The first 7 rows are patterns. Each new row is the sum of 2 different patterns, raised or lowered, with some noise. Before adding, each is slid sideways (what falls off one end comes back at the other) and multiplied by a number that may be negative. Names go in the order of the patterns.
Some rows, each with the names of its patterns after it:
[ 1.17  0.67  0.33 -0.23  0.99 -0.01  3.09  0.18 -0.29  0.67 -0.23  0.04
  0.00  1.13 -2.18 -3.04  0.15  0.13  0.25 -3.09  0.74  0.69 -1.62  0.20
 -0.10 -0.09 -1.49  2.94  0.12 -0.79] | Y
[ 0.15 -0.09 -1.55  0.82  0.64 -0.15 -0.15 -0.51 -0.29  1.59  0.13 -0.50
  0.96  0.11  0.94  0.21 -0.63 -0.95  0.00 -3.09 -1.41 -2.72 -0.40  0.33
 -0.60 -0.56 -0.08  0.65 -0.83 -1.40] | B
[-0.27  1.04  1.26  0.91 -1.54  0.08 -0.28  0.80  0.06  1.16 -0.38 -1.61
  0.18  0.41 -0.49 -0.07 -1.16 -0.25 -0.07 -0.03 -1.94  0.53  1.86  0.01
 -3.29 -2.59 -0.83  1.37 -0.59  1.98] | L
[ 1.49 -0.14  0.00  1.37 -0.28  0.47  1.43 -1.84  1.47  2.05 -0.07  0.96
  0.57  0.11  0.04  1.59 -0.02  0.42  0.05 -1.89  0.92  0.89 -2.66  0.02
  0.11  0.35 -1.11 -1.21  0.09  0.47] | K
[ 2.60  0.20  1.24 -0.81  0.01 -0.04  0.61  0.33  1.83  0.71 -0.88  0.56
  0.96 -0.28 -1.76  0.52  1.54  0.35 -0.79  2.30  0.90 -0.08 -0.26 -0.71
  2.00  0.65  0.00 -0.73 -0.20 -0.56] | T
[-1.22 -0.91 -1.07  2.96 -1.02 -0.19 -0.67  0.37  0.64  1.19 -0.29  0.49
 -0.09 -1.28 -2.26  0.47  3.29  0.91 -0.82 -2.32 -1.49 -0.45 -0.59  0.78
  0.04 -0.56  0.44  0.08  1.31  0.52] | V
[ 3.29  1.95  1.05 -0.74  0.51  1.56 -0.39 -2.42  0.05  0.08 -1.88  1.09
  0.45  0.68  1.68  1.49 -0.94  0.88 -1.27 -0.04  3.29  0.22 -1.31  0.99
 -0.01  0.56 -0.35  0.34  0.30  0.17] | A

New rows, each followed by the names of its patterns:
[ 3.44 -0.38  0.22 -0.16  1.17  3.62  1.08 -1.40  1.57  0.85  1.47 -1.32
  1.70  2.99  0.95  0.98  0.34  1.12  1.53  0.83  4.33  0.37 -0.33  2.12
  1.90 -2.34  2.07  1.11  2.37  2.61] | L A
[ 0.76  0.41 -0.36 -0.02  0.49  3.01 -0.27 -0.38  1.49 -1.05 -0.71 -0.20
  0.66 -1.24 -1.93 -1.51 -0.21  0.27 -2.97  0.24 -0.53 -1.49  0.43  0.47
 -0.33  1.33  2.75  2.11 -0.33  0.28] | Y B
[ 2.70 -3.15  0.25  0.80  0.61 -0.21 -0.14 -0.56 -0.09  0.03  0.39  1.79
  3.85 -0.43 -3.07  1.34  1.36  2.76  1.89  1.58  1.89 -0.25  0.34  0.22
  0.32  0.44 -1.57  0.36  1.34  0.52] | K V
[1.96 0.82 1.78 2.93 1.45 0.31 2.24 2.59 2.20 1.19 2.62 1.77 1.58 0.04
 0.51 1.56 1.69 1.70 0.96 1.24 1.29 3.42 1.41 1.76 1.24 1.54 0.94 2.25
 2.08 2.66] | B T
[ 2.37 -0.48  1.34  1.45  0.12  0.65  1.29  0.58  1.35  1.31 -0.73  3.32
  2.25  0.45  0.99  0.41  1.33  0.17 -0.16  0.34  1.54  2.68  0.34  0.77
  2.67  0.00  0.53  1.86 -0.68  2.00] | B K
[-0.17 -4.80 -2.97 -4.16 -3.05 -2.25 -1.36 -2.52 -0.61 -0.89 -4.46 -2.76
 -0.50 -2.33 -2.75 -1.18 -0.73 -1.82 -1.82 -2.03 -4.00 -1.62 -2.13 -1.48
 -1.05 -2.52 -0.46  0.30 -2.02 -2.36] | B A
[-1.61  0.05  0.93  2.19  2.79  1.08  0.76  0.86  0.77  1.67  0.46  0.25
 -0.74  0.27 -0.57  0.29 -0.39 -1.70  1.56  0.52  0.78  0.34  0.60 -0.66
 -0.04  0.36  0.68  0.49  2.81  0.82] | B V
[ 0.14  0.64  2.72  1.83 -0.07  1.50  0.67 -0.06  1.06  1.36 -0.74  0.90
  2.65  2.08  0.64 -0.49  1.04  1.87  1.39 -0.80  0.78  1.51 -0.53  1.60
  1.79  0.05  2.58  2.72  0.07  1.86] | K A
[-2.21 -2.54 -2.88 -0.87 -1.79 -1.82 -2.41 -3.13 -2.29 -1.41 -3.09 -3.44
 -0.69 -1.87 -2.80 -2.96 -1.09 -2.58 -3.12 -2.83 -3.31 -2.26 -2.43 -4.32
 -2.43 -2.66 -4.00 -1.78 -3.99 -3.87] | B K
[ 0.18 -0.20 -2.42 -1.64 -0.45 -1.56 -1.26  0.42  0.30  0.21  0.06 -1.47
 -0.44 -0.05 -0.44  0.85  0.25 -1.18  0.77 -0.36 -0.70 -1.51 -0.35 -2.85
 -1.58 -1.05  0.14  0.33 -1.42 -0.73] | B A
[ 1.31 -1.30  1.63  2.47  0.96  2.36  0.75 -1.02 -0.06  2.50  1.51  1.61
  0.65 -1.26  0.93  1.26 -2.16  0.23  0.47  0.04 -0.96 -0.24  0.96  1.45
  0.43  0.78  0.50  2.07 -0.12  0.40] | K V
[ 0.01  2.58  1.53  2.23  0.02  1.19  1.33  0.20 -1.94  0.77  1.65 -1.04
  1.13  1.11  1.11  2.54  1.77 -0.26  1.26  0.59  0.08  2.08  0.69  1.38
  2.81  0.98  0.18  0.63 -0.33  0.91] | L A
[-1.22 -1.67 -0.87  1.22 -2.69 -0.98  2.88 -0.57  1.16 -0.73 -0.95 -1.23
 -0.27 -3.72 -1.58  0.31 -0.14 -0.73 -0.73  0.57 -2.78  0.62  2.25 -0.81
 -0.41 -0.87  0.71 -1.61 -1.07 -0.15] | Y B
[1.37 1.52 1.08 0.03 0.08 0.70 2.92 1.84 1.17 1.87 1.75 3.04 1.60 1.12
 1.87 3.26 0.43 0.50 2.15 4.50 3.80 2.16 0.31 3.12 0.14 1.77 1.17 0.70
 1.48 3.21] | B L
[ 1.85  2.66  0.58 -0.08  1.18  0.87  2.36  1.58  1.20  1.81  3.68  0.52
  2.09  3.48  1.04  1.93  1.67  1.01  0.56  3.69  3.12  2.86  2.12 -0.12
  3.50  2.59  1.15  2.93  1.64  2.41] | Y A
[ 0.23 -0.70 -0.42 -0.74 -0.45 -1.89 -0.51  2.39  0.13 -0.46 -1.87 -1.89
 -1.31 -0.94 -1.74 -1.33 -2.36 -0.37 -0.14  0.06 -0.46 -1.27 -0.74 -1.60
  0.71 -1.04 -0.67 -1.78  0.33  0.33] | B V
[ 2.02 -2.44 -1.81  0.57  1.56  0.15  2.18  0.99 -0.04  1.54  1.70 -1.18
  0.29  0.18  1.28  0.08  1.44 -1.14 -0.82  0.79  0.62  0.20  0.43 -0.48
 -0.24  1.52  1.90 -1.00  0.90  1.88] | Y L
[-2.58 -0.36 -1.28  2.50 -0.24  0.32 -0.60  0.26 -1.07  0.26  0.95  0.07
 -0.62 -0.16  0.68  0.05  0.43  0.43  0.59 -2.95 -1.26  0.07  0.16  1.09
 -1.53 -0.53  0.49  0.99  1.03  1.10] | T V
[-0.93  0.61 -0.22  1.04 -0.75 -0.97 -0.01  1.57  0.56  0.61 -1.50 -1.28
 -0.42 -2.64 -1.39 -1.54 -0.24 -0.77 -0.41 -0.09 -0.67 -1.03 -0.67 -0.57
 -0.01 -0.97 -0.17  0.92  0.13 -0.76] | B T
[ 5.44  5.31  1.68  3.10  2.90  1.56  0.95  4.71  3.48  4.14  3.18  1.30
  2.07  3.78  2.20  3.09  2.93  3.60  1.25  2.61  3.37 -1.09  0.99  1.22
  3.53  3.13  2.40  3.44  8.10  4.20] | B A
[ 1.16  1.93  0.43  0.09  0.91  0.07  1.49  1.16  0.34 -0.03  0.22 -0.88
  0.21  1.28 -0.23  0.19 -0.01  0.36  1.62  1.63  0.02  2.72  1.13  4.09
  0.48  0.20  0.78  1.16  0.77  0.51] | B V
[ 1.59 -0.17  0.07  0.74 -0.14  0.54  1.46 -2.34  1.82  2.82  0.10 -0.71
 -0.68 -0.18  0.70  1.12  1.06  0.36  0.64 -0.95  1.39  0.15 -2.10 -0.05
  0.62  0.50 -0.26 -1.09 -0.54  0.56] | L K
[-0.44  1.29  1.12  0.20  0.72  1.02 -0.85 -0.79  1.63  0.85  3.30 -0.35
  3.40  1.59 -0.64  1.36  1.30  0.84 -0.71  3.43  1.94  0.16  1.70  2.46
  0.40  0.22  1.62  0.83  3.37  1.25] | Y B
[ 2.19  0.81 -0.64  0.37 -1.14  1.21 -0.30 -0.79  0.31  1.29  0.70  0.62
 -0.54 -0.25 -0.48 -0.91  0.66 -1.12 -0.07  0.78  0.15  0.72  0.41  0.65
 -0.04  0.95  0.15 -0.77 -0.47  2.79] | B L
[ 1.19  0.93 -0.04  2.75  0.98  3.08  3.82  3.04  0.75  2.28  0.22  2.79
  5.14  1.66  1.16  2.75  2.43  2.29  0.94  1.31  1.96 -0.30  4.05  1.83
  2.44  1.19  1.81  2.91  1.30 -0.16] | B A
[-1.79 -0.65 -1.18  0.67  0.06 -0.81 -0.78  0.06 -1.26 -3.15 -2.28  0.54
  1.66 -0.80  0.15 -2.07 -2.07 -1.47 -1.84  1.04 -0.45 -1.39 -1.14 -0.94
 -0.43  1.29 -1.77 -0.81 -2.18  1.22] | T V
[ 2.10  0.31 -0.42  1.08 -0.46  0.87 -0.04  0.69  1.84 -0.02  2.08  3.24
  1.07 -0.13  0.59  2.15  0.96 -1.25  0.30 -0.36 -0.64  1.23 -0.03  1.01
  1.38  0.58  0.81  0.15 -1.58  0.44] | K A
[ 3.50  1.07 -0.43  1.71  4.04  4.31  2.43 -0.34  1.28 -0.91  3.45 -0.09
  0.19  0.34  2.77  1.79  2.36  0.58  1.68  0.41  0.82  1.28  1.49  3.11
  2.35  0.87  0.82  0.71  1.20  1.13] | L V
[-2.50 -1.70 -0.16 -1.55 -1.70 -2.26 -2.33 -2.48  0.36 -1.71 -1.08 -1.96
 -4.67  0.69 -0.95 -2.22 -1.77 -1.51 -0.51 -0.71 -1.75 -1.22 -4.08 -3.87
 -3.76 -0.31  0.60 -1.87 -1.53 -0.91] | V A
[ 0.61  1.32  2.08  0.27  0.59  1.61 -0.20  0.37  1.22 -1.25  1.90  1.29
 -3.01  0.61  1.47  0.50 -0.16 -0.46  0.89  0.94  1.66  0.41 -0.89  0.81
 -0.04  1.34  1.56 -1.57  2.01  3.45] | K A
[-0.62  1.25 -0.95  0.82 -1.96 -0.55 -1.95 -1.02 -1.32  0.99  0.71  1.94
 -1.17 -3.01 -1.81  0.65  2.87  0.84 -0.04  0.57 -0.86  0.66  0.58 -0.49
 -0.26  0.28 -0.99 -0.67  0.41  3.14] | L V
[ 1.29  0.48  1.05  1.10  0.43  0.87  1.16  1.02  0.68  1.44  0.07  1.77
  2.02  0.76 -1.11 -0.39 -0.92  1.01 -0.65  1.78  0.96  1.14  1.28  1.50
  0.47  0.61  0.15  1.50  1.02  0.83] | B L
[-1.58 -1.01  3.52  1.99  1.31 -3.91  0.82  0.94 -0.34 -3.06 -1.12 -1.59
 -2.02 -0.04 -0.13  1.34  3.09  0.30 -4.47 -0.74 -0.92  1.62  3.79 -0.05
 -1.21 -0.45 -0.69  0.49 -1.28 -0.55] | V A
[ 0.90 -2.12  1.26 -0.31 -2.94  1.55  0.50 -1.56  2.50 -0.49  0.34 -0.50
  0.82  1.04 -2.99 -2.14 -2.19  1.01 -0.41 -2.57  0.77  1.90 -1.27  1.63
  0.42 -2.76 -0.20 -1.42 -1.99 -1.36] | K A
[-1.16 -2.36 -4.17 -1.28 -1.23 -3.29 -2.11 -1.93 -2.69 -2.57 -2.18 -1.97
 -4.09 -4.31 -2.94 -1.37 -1.93 -2.91 -1.30 -1.25 -2.05 -2.48 -0.16 -2.76
 -2.29 -2.64 -3.27 -3.87 -1.48 -2.15] | T A
[-0.41 -0.89 -1.48 -0.97  1.54 -1.62 -2.59 -0.75 -0.33 -2.61 -1.32 -0.48
 -0.99  0.02 -2.27 -1.12  0.24 -0.43 -0.82  0.96 -2.46 -0.82 -1.74  0.52
 -0.01 -0.54 -1.29 -1.43 -1.87 -1.05] | K T
[ 1.52  0.48  0.47  0.11  1.28  0.94  1.36  1.75  0.41  1.06  1.33  0.31
 -0.51  1.90  1.87  0.66  0.69  2.42  1.80  0.80  0.34 -0.19  2.13 -0.09
  0.05 -1.02  0.42  0.58  2.25  0.48] | B T
[-1.19 -0.88 -0.01 -1.19 -1.81 -0.57  0.56 -2.16 -3.27  0.32 -0.40 -0.80
 -3.07 -0.83  0.58 -1.59 -0.82 -1.41 -1.15 -2.12  2.35 -0.80 -0.85 -0.61
 -0.49 -0.65 -0.77 -0.08 -0.04  1.30] | Y T
[3.57 5.97 4.45 2.14 3.31 6.70 6.76 3.70 2.36 4.51 2.41 4.64 2.07 2.69
 3.19 5.72 4.07 4.59 1.99 3.97 2.40 4.78 5.44 3.79 3.41 4.25 3.11 4.75
 4.61 3.81] | L T
[-0.60  0.11 -0.68  0.71 -0.67  0.31 -1.84 -2.44  0.49 -0.41 -3.24 -0.83
 -0.52 -0.90 -1.65 -3.14 -0.78 -0.18  0.21 -0.78 -0.73  0.49 -1.55  0.69
  1.85 -2.42  0.35  0.94  0.58 -0.07] | Y K
[ 1.96  1.11 -1.04 -1.66 -0.13 -3.17 -0.21 -1.77 -2.66 -0.06 -0.43 -2.16
 -0.34 -1.98 -0.95 -1.58 -0.40 -0.59 -0.71 -1.32 -0.32  0.71 -0.37 -1.11
  1.39 -0.66  0.85 -1.29 -1.20  0.23] | L K
[2.90 1.37 3.61 3.41 1.85 2.06 2.26 2.65 3.20 3.17 1.39 2.30 1.85 3.89
 2.23 3.68 1.42 2.30 2.06 1.61 2.66 3.80 1.30 1.35 2.48 2.95 1.19 0.15
 2.39 3.43] | K T
[-1.01 -0.46 -0.42 -2.17 -2.70  0.57 -1.57 -0.99 -0.14  1.69 -0.92 -4.35
 -2.09 -1.16  1.20  0.34 -1.36 -0.29 -2.03 -1.85  0.39 -2.18 -2.32 -2.25
 -2.10 -0.21 -0.29 -0.17 -4.72 -0.09] | K V
[-0.65 -0.67  0.48 -0.70 -1.94 -0.90 -1.47 -1.22 -0.43 -3.22 -1.03 -0.34
  0.12 -1.48  1.03  0.46  1.81  0.40 -1.20 -0.45  0.54 -1.03 -1.07  0.63
 -0.74 -0.16  0.35  0.50 -0.96 -1.06] | B K
[ 0.64 -0.31 -2.02 -1.58 -1.35  1.14  0.73  0.27 -4.02 -0.95 -2.11 -1.74
 -2.33 -2.34 -1.78 -0.79 -1.37 -2.84 -1.93 -1.11 -2.48 -0.77 -0.09 -1.31
 -2.18  0.45  0.65 -0.54 -1.06 -1.44] | Y L
[-0.15 -0.94  0.80 -1.26 -0.97 -0.06 -2.08 -0.69 -0.16  0.20 -3.51  0.01
  0.02 -2.01 -1.65 -1.59  0.13 -1.34 -1.03 -3.63 -1.27 -1.07 -0.19 -0.74
 -0.54 -1.37 -1.82  0.60  1.41 -0.92] | Y T
[ 1.53  3.43  4.02  2.35  2.00  0.93  4.98  0.66  2.23  1.44  2.06  2.41
  3.91  2.06  2.81  1.83  1.35 -0.12  2.77  5.61  2.92  1.44  0.59  1.11
  2.51  1.88  2.94  2.28  2.60  2.36] | L V
[4.39 1.15 3.42 4.47 1.68 3.56 2.37 4.02 3.43 5.64 6.48 4.00 4.52 3.54
 6.03 3.67 3.56 4.62 4.62 4.85 4.19 5.58 1.33 4.00 5.86 3.29 3.46 4.51
 4.46 3.95] | Y B
[-0.73  0.52  1.14  1.09 -0.72  0.93  0.48 -2.33 -0.60  0.03 -0.13 -0.17
 -1.44  0.13 -0.48  0.39  0.71 -0.38 -2.74 -0.36 -1.16  0.57 -0.14 -1.21
 -0.85 -0.34 -2.30 -1.04 -0.16 -0.87] | B T
[-1.67 -0.09  1.28  0.66 -0.12 -0.49  0.48  0.25 -0.74 -1.99  0.46  0.90
  0.47 -0.39  0.13  0.45  0.24  2.07  2.82 -0.94  0.39 -0.39  2.99  0.04
  0.11  1.16  0.25 -0.48  0.21  2.03] | Y T
[ 0.28 -1.82 -0.25  0.35 -1.49 -0.22  0.49  0.09 -1.92 -1.28 -2.08  0.43
 -0.15  0.38 -0.08  0.38  0.49 -0.23  0.41  1.61 -0.28  0.20 -0.25  2.10
 -0.60 -1.13  0.80 -0.01 -0.22 -0.07] | Y L
[-0.23 -0.19 -2.14 -0.50  0.03 -0.24 -0.29  0.42 -2.75 -1.01 -1.36 -0.21
 -0.30 -0.46 -1.71 -0.93 -1.47 -1.48 -0.13 -1.45 -1.26 -0.06  0.93 -1.01
 -0.11 -0.15  1.10 -1.83 -1.45 -0.30] | B T
[ 3.59  0.70  0.76  4.10  0.79  1.14  0.73  1.30  1.35  1.86  0.62  0.85
  1.50 -0.18  0.34  2.18  0.57  0.37  2.38  0.45 -0.17  1.22  0.75 -0.57
  0.24  0.77  0.62  1.12  0.36  1.48] | K A
[-0.46  3.92  0.15 -1.35  0.75 -1.57 -0.44  0.64 -0.38 -1.53 -1.20 -0.84
  1.22  2.64  0.29 -3.64  3.47  0.21  0.59 -0.65  0.37  0.01  0.30 -0.77
 -1.21  1.47  2.27 -1.65 -3.01 -1.14] | K V
